The rows of a group lie close to one hidden flat surface of 11 dimensions, which passes through zero. Surfaces can cross.
Some rows, each with its group after it:
[ 10   1  14  -7  18   5   2  -4 -10 -10  17   0   0   4   2]
suk
[ -3  16  -7  -6   0   3  -7   0   1 -25  12   2  -4 -14 -11]
suk
[ -3   8  -4  -9  10  -2  -3   6  -1  15 -11   7   0   5   0]
gevu
[ -1  14  13  10  -8   1  21  14 -21  -7 -11   3   4   1  21]
fim
[ -6  -3 -12  -5  -4   0   4 -10 -37  10  -3  20  -3  -6   1]
Nive
[ -5 -11 -24  10  -5  -5   7 -13  16 -10  -2   4   1   0  11]
fim
[  0  18   1  -5  -6  -6 -18 -12  -9 -12 -10  11  46 -14   1]
vuz
[-15 -27  10 -18   6   3   1 -10   7 -11 -15 -14  -7  15  16]
vuz
[  5   3 -15  19 -14 -24  -3 -12  -2  15  -1 -18  17   4   0]
fim
[ -6   0  -1  10  -9  13  -6 -13 -14   5  -6  -1  -3  -1   4]
fim
[-10  -3   3  13   5   3   7  -2   6  -8  -3  -8  -2   3  -9]
Fosol
[  0   1 -10  -4  31  19 -21   2  -4 -14  -2   3  14  -3   1]
geku
[ -3  14 -11  12  -9  -1  -7   9 -18  -7  -8 -11 -16  -5   2]
vuz
[  3  -2  -8 -26   1 -10  -4  -2  -7  20   5 -13 -25  10  -6]
geku
[ 24  -7  -8   6  -7  -3   3 -18  11  -2   3   3   5   2  -4]
Fosol
[ -8   3   6 -19  -5   6   0 -14  13  17  -4  13   4   3  -4]
Nive
[  1  -4 -11 -29 -15   1   9 -16 -15 -11  -6  -6  11  -1   4]
geku
[ 13 -13   1  15   8  -7   1  -3   2   5  -7   8  -2   5   0]
nufe
[-10   9  -2  -5  -9  -2   7  15 -13   2  10  -1  -3  -9   0]
gevu
[ -4   1 -22  11 -14 -10  -2   3 -11  19  -3   0   1  -4  11]
Fosol
[ -2  -5  -8   7  -2 -24  -8   2  -1  18  19   5   5  -4   3]
gevu
[-10 -31  -4  -7  -2   7  -5  12   8   7 -16  -9  -1   1  -2]
nufe
[ 29   8  24  28 -10   2  -6 -27 -15  -7  -7   5  -8   5  -6]
gevu
[ -3  27   3  -2   8  -9   5  11 -12  20  -1  18 -25   3   0]
suk
[ 25 -15   8 -31  12   9  14   4   7   4   1  18   0   8   8]
Fosol
[ 14   5   3 -20  10  19  -1  -4 -12 -19 -10   4   3   1   8]
gevu
[ -8  -3 -16 -20   7  14   5   0   4  -5  -6  14 -13  -4  -8]
fim
[-14 -23 -16  17 -34 -28   6  15  15  32  -9  -7  -6   2  33]
gevu
[  3  17  10 -12  -6  31  31  -1 -16  14  20   0  -8   6  12]
suk
[ 12 -15  -9  -5  10   4  -3   0   9 -17 -13   9  13  -2   5]
Fosol
[ -5  -5  17 -17  -1  11  18 -15   1   0  24 -10  -3   9   1]
nufe
[ 2 -1 -7 -4  2 -6 16 11  1 -2 -3  6  1  1  8]
fim
[-17  -8  33   2  -1   6 -15 -16  -7  -7 -10  -5   1   3 -10]
Fosol
[ -5  12  22  -4  -4  18   2 -22 -17 -19  -2 -10   8   2  -6]
nufe
[ -5   8  12   7   2 -11 -13 -15   2  14  12   2  11   3  -1]
geku
[ -3  11  -8  -1  13   4 -16  -3   8  -9  13  -1  -3  -5  -7]
geku
[  3 -17   0 -15  22  -6 -17   1   7  -7 -15  -1  16   6   4]
suk
[  3   3   8  -3   7  22   6  -4 -15   3 -23  -6 -17  10 -17]
nufe
[  7 -21 -13  11   7  -1  -2  -4   0  -2  -6  13 -16  -2 -15]
nufe
[  0  37  -7 -20   4   3   8  18  -7  -9  12  -4  -2  -5   6]
fim
[  6  -2   8  24  -9 -14  -2   2  -3   1   7  -2  -2  -3  -4]
suk
[ -1   7  -1   4  21 -20  -5  24  12   9  -4  -9 -18  11   2]
Nive
[ -7  12  -6  -3  -4  -6  -3  13   4 -12  -5  -7 -12  -3   8]
vuz
[  2 -20 -16   4 -14   2  16   5  -5   2 -11   4  -2  -1  18]
gevu
[  5   1 -11  -6   1  11   8  15  -5  -9 -13  -2   4  -4  -1]
fim
[  3   9   5   1  16   9  18  11  11 -14   6 -11  -3   5 -10]
Fosol
[ 15  12   2   9  11   0  -8  -4  -1 -21   4  -9  18  -3 -10]
Fosol
[ -8   8  -6  14   7 -18 -14  -3  13  -7 -11   6 -10  -2 -14]
Nive
[  5   4   6   4  26  -3  19  -2   3 -17  -3  -8   3   9 -34]
Nive
[ -4 -15  21 -10  15   1  -5   1  10  -4 -13  10  -1   7  -2]
Nive
[  7  14   3   0  -5  29  15  -5 -16 -14  -2 -22   4   2  -6]
gevu
[-12   4  -7 -20  10   5  -8 -17 -12  -7  -5  14   1  -2  -1]
fim
[ -5  -8   5   7  -1  -1  12  20   4  -2  -6   7 -31   2   2]
vuz
[ 24 -13 -15  21   1 -22  -5  24  22 -15  19  -5   5 -11   8]
geku
[ -3 -12  14  -2  -2 -10 -10  -2  -8   1  -5  -6   7   0  -9]
suk
[ 19  31 -15  11  17  11  -2 -14  -4  -4  22   4   3   4  20]
suk
[ -2   7   0  -5  -3   0  -3 -14 -23 -16  16   6   2 -12 -12]
fim
[ -4  35   0  10 -13   4 -11  -1  -6 -22   1   3   4 -18 -18]
vuz
[  7  -7 -13  -5  12  -2   0  -4 -11  -3   4  -3  14   1   2]
Nive
[-17   4 -16  15 -16 -14 -37  -9  14 -10 -20 -19  20  -8   4]
gevu
[ -4   5  12   6  20  -4 -10 -15 -10 -19  -5  18 -21   1 -14]
suk
[ 12   7  10  17  -6  -7   2  14  -7  -3   8   9   7 -10  -4]
vuz
[ 13   7 -24  14  -3  -5  14  16   3   5 -11   5   2  -2   5]
Fosol
[-13  -5  -6 -21  12  -6 -20  -3  14   9  16  11 -31  -4 -25]
nufe
[  6 -25   2 -14  10   7   1  27  10  24   4 -22 -12  10  -7]
nufe
[-12  12  -7  -4   0  -4   8 -10   7 -26  -8   5   3  -2   6]
fim
[  1   0   8   9  -7  28   5   5   8  -8 -27  21  17  -5  18]
suk
[ -6  11  13  -9 -15  -2   8  -6   6 -19  11   7  15 -11  -1]
vuz
[  4  -8  18   7   7   0  18  -3  -4  -2  -1  19 -12   3 -15]
Fosol
[-12 -10  -3 -25  13  10   9  -6   0 -12  -9  37 -11  -5 -11]
Nive
[ -9  -8  -7   5 -20  15  25   6   1  -8  -3  -3  -9  -5   1]
nufe
[  2   8  11   3   0  -4  13  17   3   6   6   1 -13   1  -3]
Nive
[-13  10 -13   1 -14  -3  -7   9   1 -19  13   9 -10 -24 -11]
nufe
[  6   2 -13   0   2  -8  -1   8  -1  11  -2   4  10   0  10]
vuz
[ -6   3   7 -21  15   3   1   2  13  -6  23   2 -27   2  -7]
vuz
[  5 -14 -13  11 -13   4   3  -7  -9   9  14   0 -11  -9 -22]
fim
[-26 -16 -15 -25  24   5  -3  25   4  -4 -15   6  21  -6  -1]
gevu
[ -6  -4   8  -7   2   4  13   5   0  10 -18  10  -3   9   8]
nufe
[ 6  3 15 -1  2 -2 11 24 -7 13 -8  3 -3  4  3]
fim
[ 12   9  -1  14  -6   0  16   6  -1   5   9 -13   1   4  -2]
Fosol
[17 -7 -8  6 15  6 -6 -2  0 -9 -5 -3 -2  3 -9]
nufe
[ -5  18  -1 -21  15   3 -11  -2   1   8   3  -1  10   4   4]
geku
[ -4  11  -9  15 -12 -11  -8 -19  -5  -2  10  13 -13 -10 -13]
gevu
[ -8  17 -13  -7  -5   5  -7  -8  -8   1   2  -7  -5  -2  -2]
Nive
[  5 -12   9   2   6  -5  -8   8  10 -24   3 -10   1   0   9]
vuz
[  0 -12  -8  -2   7   6  -6  -9  10 -12   2  -9  -2   3   0]
vuz
[ 13  -4 -11  13  -8  -6   2  12 -13   6   2 -10  -3  -2   4]
geku
[  1   9 -20 -11  -8   6   1   5  -6 -15  14   8  -5 -16   3]
Fosol
[  6 -11  -1   3   6  -9  -7  11  -8  21  -4  -5 -21   8  -4]
geku
[-10  -2  25  -2 -14  11   3 -23 -10   1  15  -7  -3   1 -13]
suk
[ 10 -17   1  22 -12 -14 -10  -2   7  -5  -7 -15  -2   1  -4]
geku
[ -7  12  24 -11 -10  11 -10  -1   5 -12  -4  18  -2 -12  -4]
Nive
[-10 -15   8  14 -15 -15  -2 -11 -21 -15   4  11 -14 -14 -25]
suk
[ 12  -4  -1   7  12  -8 -21   6  12 -11   3  -3   5  -4  -6]
nufe
[ -5  12  14  -5  -8   8 -23   6   7 -20  12  -8  -8 -10  10]
Nive
[-20 -25  14 -22   2  17  21   5  -7   2  -2  -2  -3   5   1]
gevu
[ -3   0 -17  -5  -4   9  -1   0 -16 -25 -12  -6   9  -7  11]
vuz
[ -5   8  15  -1  16   3 -11  -1 -28  20  12  12 -10   1  -8]
geku
[-11 -12   5  13   8  -5  -4  -2  21   9  -1 -15  11   8 -14]
gevu
[ -7 -23  -2   2  -6  -5   1 -13   5   3  12   8  -7  -1   1]
Fosol
[  5 -12 -38  -8  11  -3  -5   3  12   3  10  -6 -21   1  -2]
geku
[  1  13  11   9 -14   9   4   8 -25   9 -11 -17   2   2   6]
Nive
[  6   4  17   1 -10   1   2  16   1   5  10   9  11  -8   7]
suk
[  8   4   2  -2  -8   4  12  19 -20  -8  -5  -2 -11  -6  -2]
geku

New rows. What belongs after each?
[ -5  -6 -23 -11  -1  -6   5  -5   0  26  -6 -16  -2  13   4]
suk
[ -1  17  -3 -12   1 -10  -7   3  -7   1   9   2   5  -4   5]
vuz
[ 14  19 -15   4  19   4  -8  26  15  14  -3   5 -10  -1 -10]
vuz
[-15   0 -13 -10  -1   9 -13   1  -4 -20   2   3 -26  -9  11]
Nive
[-2 21  9 -1 -2 -2  6 21  8 13 -6  0 -4  3  4]
geku
[  7  12 -20  10  -3   6  -9  -4 -26 -19  15  -3  15 -17  -1]
geku
[ -4  13 -10   8  12  -4   3  11  -9  26  13  24   4  -3  10]
geku
[ -2  -6  21 -12  -1 -13   0   1  -6  14   1   8 -20   5  -8]
geku
[  3  10   0  -3  -1 -15 -26   4   0   0  10  20   6 -14   7]
Nive
[14 -1 -4 19 -6  4 -4 17 -8 10 19 -2  0 -7 15]
fim
[ 4  7 -3  1 -2 -4 10 13  0 19  3  1 -5  4  8]
suk
[  1  -7 -27  11  12  11   5   1  -3  11  16  -1 -11   1   1]
geku
[  5  14   6   4  11   2   0 -14  -2  11  14   1  -9  11   6]
suk
[ -3  -1  -3  14  -7  14   0  -8  -9   6  -5 -22 -13   7  -9]
geku
[  2   0  -5   5   1 -11  -7  23  -2  12  -3   9 -13  -7  -7]
nufe
[  8  -1   1  -8   7  22  -9   3 -17 -20  15   1   6 -11   1]
fim
[  5  -5   1 -10   7   4  19   6   4   8  20  13 -10   2   8]
suk
[  9  -3 -10  -9  15  -3   1  -3  -2 -15   5  24   1  -8  -6]
Fosol
[ 14  19  -2   6 -14 -15 -26   7  21   7   3 -14   8  -3  10]
Fosol
[-10   0  20 -11  12 -23  -6  -9   6  18  -3  15  -4  11   0]
fim
[ -7   7  17   2   8 -14  -4  11  30 -11   6   9 -27  -1 -16]
suk
[  8   5  16  -4  31  -4 -28  26   1   4  -6  -2 -12   3  -6]
geku
[  3 -10   3  -4  14 -13   5  -8   5 -16  30  20  -8  -8 -17]
Nive
[ -9  12  -5  24 -21 -21 -10  15  39  -9 -17 -23 -11   2  13]
vuz
[ -8 -11  15   4 -10  17  31  -3  -5  16  -1  -4 -18  12  -3]
geku
[-13   2 -21  -3  -2  30  -4   4  29  14 -19  -4 -24   6   4]
fim
[-10 -17   8   6   1  -2  -5 -14  14   5 -13   8  -5   8   4]
fim
[  1 -32  11   3   2 -14  12  13  -7  -2   4   6 -14   5  19]
vuz
[ 52   9  -1  -4  12 -10  12  22  18  -3   9  15   9   0   4]
Fosol
[ -4  -2   3   6 -19  -8 -22  -8  -1   4   4  -4   2  -7   7]
Fosol
[  8  10  24  25  -2 -16   2   9   3 -16 -17  22  16  -4  16]
nufe
[-19  19  17  -4  -2  -8   0 -12  -7 -29 -22  13   1  -4 -11]
fim
[ 11   2 -24  12  14  -4  -4  -1   9 -12 -17  24 -11  -5  -7]
nufe
[-19  -3 -13  -2  -2  11   1 -11   7  -5 -16  -2  -7   1  -5]
Fosol
[ 12 -17  -3   2 -10   3  12  16   5 -13  20  -5  16 -12   6]
suk
[18 -1 -7  8 21 -2 -5 24 24 -5 12 10 -6 -6 -8]
vuz
[ -2 -22  -7   7   6  -5   2 -27  -8   5  24 -11  11   6  -2]
Fosol
[  8   7 -48  13  30  18 -14  17  11   8  -8 -12  27   3  22]
geku
[ 12  13  -9 -10 -11  -5   0 -12   7   8   4  19 -14  -4  -6]
Fosol
[ -1  11  -6  12  -8  11 -19  -6  -5  -2   5  -8  -2  -8  -3]
fim
[  1  -3   0 -12  25 -15  -8   0 -10  -4   5  11 -11   2  -7]
suk
[ 14   6   6   7   3   5   7  11 -11  17   0   7  12   4  21]
suk
[-10  -5 -14   6   1   3   3 -23  33 -12  14   6  11  -2   1]
geku
[  1  -5  -6   6 -11  11  11  -1  18 -14   5  -6  -4  -4   0]
Nive
[ 0  2 -5  0  8 -6 -1 15 17  5 -3 12 -6  1 14]
fim
[ -4   8   3 -16  -4   8   3  13   1  20  -3  -8  -9   9  18]
Nive
[ -3 -10   6  20 -10  -1  -8  -5  -4  -9 -25  -3   6   0   1]
vuz
[  6 -23   5  25  -8  -9  -4  -2   6   2 -28  16  17  -2   2]
Nive
[ -2   5  -8   6  14 -11   5  -5   2  -4   4   9 -31   5 -10]
suk
[  1   7  -2 -12  -7   4   1  -6 -39  -1   1  -7  19  -3  11]
vuz
[  1  12  11  21  -7  -5  -8  -8   7  -9  -1 -11   1  -1 -13]
Fosol
[ 5 -9 -7 -5 12 -4 -1  6 18  8 -6  0 15  7 14]
geku
[  0 -23 -12  -4 -14  -5   9   1  -5   8  12   2   9  -8   2]
suk
[  0   5   4   6   3  -4  -2   4 -11  10  17  -5 -26   3  -6]
vuz
[  4 -10  22  -3  -5 -10  11   6  24  14  17  24  -6  -1  -1]
Nive
[ 29  15  -1 -14   0   9  15 -12  -8  -7   8  16  -3  -2 -13]
Fosol
[  6  -2  -7  -1   3  -1   0   4  -6 -15   6   6   6 -10  -2]
fim
[  6  33   1   3 -10 -13  -9   7 -10   4  31 -13 -10  -8  -8]
geku
[  1   0 -19 -21   1  13  -6  -5 -17   5  -6  -3   0  -7 -31]
fim
[-12 -16 -14   5   0  11   0   7   1  -9 -28  -7   9   0  12]
Fosol
[ -6 -14  -7   2   1  16  25   3  27 -21   7  11 -12  -3  -2]
geku
[  7  16   1  -3  21 -16  -7  22  17   9  -2 -11   2  10   0]
Nive
[ -5 -20  16  -7  -4  -8   1   1   5   7   5   4   0  -1  -7]
suk
[ 23  -4  -2   4  13  -8  -4  10  -8 -19   2  21  15 -11   0]
Fosol
[ 13   0  -7  17  -2 -12   7 -16 -12  13  31  11  -7  -2 -10]
gevu
[ -3 -10   6  -1  19  14  -2  -3   8 -11  16   4  -5   0  -6]
geku
[ -1  -2   1  -4   0  10  15  -1   1  -2 -10   3   1   6   7]
nufe
[  1  15 -15   8   1  10  -9   8 -21 -20 -14   9  -3 -16  -8]
vuz
[-5  2 -5 -1 -2  9 10  7 18  2 -9 11 -9  0  5]
suk
[ -9  11 -17  -3 -13  -8   4  -4   3   3  23  18 -18 -14  -9]
suk
[  0  11 -18 -12   7  -9  -7   5   1   2   3 -16  -1   2  -3]
suk
[ -3  -3 -10 -10   2   4   4  -1  13 -20  -1  11   0  -6  -1]
geku
[  4 -14  -1   3   2   5   9  -1   0 -18  -3 -26  -2   6  -7]
suk
[ 10  29 -12   7   9   0  -4 -25 -10  18 -18  -4   2  17   1]
nufe
[ 12 -33 -21  17   3   1  31  -4  14 -16  14 -11   1   4  -4]
Nive
[-13   8   0  11 -21  16  22 -33  15 -10 -15 -15   7  12  10]
nufe
[  4  -4  -3 -14 -14  13   6 -15   7   8   8   9  18  -4   4]
Nive
[  6  -2 -10   5 -21   1   3  -4 -12 -17 -19 -11  14  -7   4]
geku
[ 15  13  11   1   3   1   9  19  -7  15  12 -12   7   7  14]
suk
[-13   0  -1   4  10 -16  -7  15  -8  20 -16  17  -2   1   5]
Fosol
[ -5  -1 -14 -15  -4   5   8  13   6   8  -7   4   2  -2   5]
suk
[ -9   1  21  11 -13  -1 -10 -20   8  -6  -4 -20   4   6  -7]
vuz
[ 11  14  -5  -4  12  15  -5  12   2   0  -3 -13   8   2  -4]
vuz
[-5 -7 -5  0 -9 -7  2 -8 15 23  7  4 -9  6  7]
Nive
[  4  12  -1  -2   1   8  -8  -1   6 -17 -17   0   5  -3  -6]
Fosol
[ -6  -3 -12  16 -14  -6  -6 -20  -4   3  -8   9  -4  -5  -7]
Fosol
[  1  -4   1 -12  12   2   6   5  -3 -13  18  17  -5  -8  -6]
gevu
[-10  -3 -11   1 -10 -14   3  -7   2   1  10  -3 -16   0   8]
vuz
[ -1 -12  -6  -9   2  -3   8   3  10   1   0   6 -20   2  -3]
geku
[ -5   4  12   6 -20 -14  -1  10  -6  34  -1  14   4  -5   4]
suk
[  0   0 -10   7  -2 -19  -4  19 -21 -17   5  19 -16 -17  10]
vuz
[  8   1 -16  -2   9  -1  -4  24  10   1 -16   5   6  -2  12]
fim
[ 17 -11   2  -2   4  11  21  19 -13 -18  32 -16  -1  -3  12]
Nive
[  6   2 -11 -17  -1   9  17   6 -15  10  10   0  -2   1   9]
Fosol
[  7  -9  28   7   2  -7  11   5 -13  14   5  18 -11   4  -2]
gevu
[ -4   6  25  18  -9  -7  14  14 -11  20  15  -6  -7   2 -12]
gevu
[ 10 -17   8 -11   1   8   1  -1  13 -15  -8  -8   2   7  18]
gevu
[  3  -4   0   3  -1  -2  -4   8   0 -13  -3   4   5  -7   5]
gevu
[ 15  10 -29  12 -10  -4  -7  -7  16 -10   2  -7   8  -7   0]
Fosol
[ -3  22  32  17 -13 -13  17   4  -2 -20   0  -9   2   2   5]
fim
[ -5 -10   4   6  -7  19  18 -11   8 -19  -3 -13   1   6  12]
fim
[ 19 -10 -18 -13  17   6   5  -6 -13   3  -4  16   7   4  11]
gevu
[  2   5   2  18 -11   3   6   7  10   6   8  -8  -9   1   7]
fim
[  8 -12 -11  15  -1  -4  -2  -5 -12   9   4  -3   1   1   2]
vuz
[  4  -7  17  -6   4  -9   4 -10 -12   5  14  -5  10   8   1]
fim
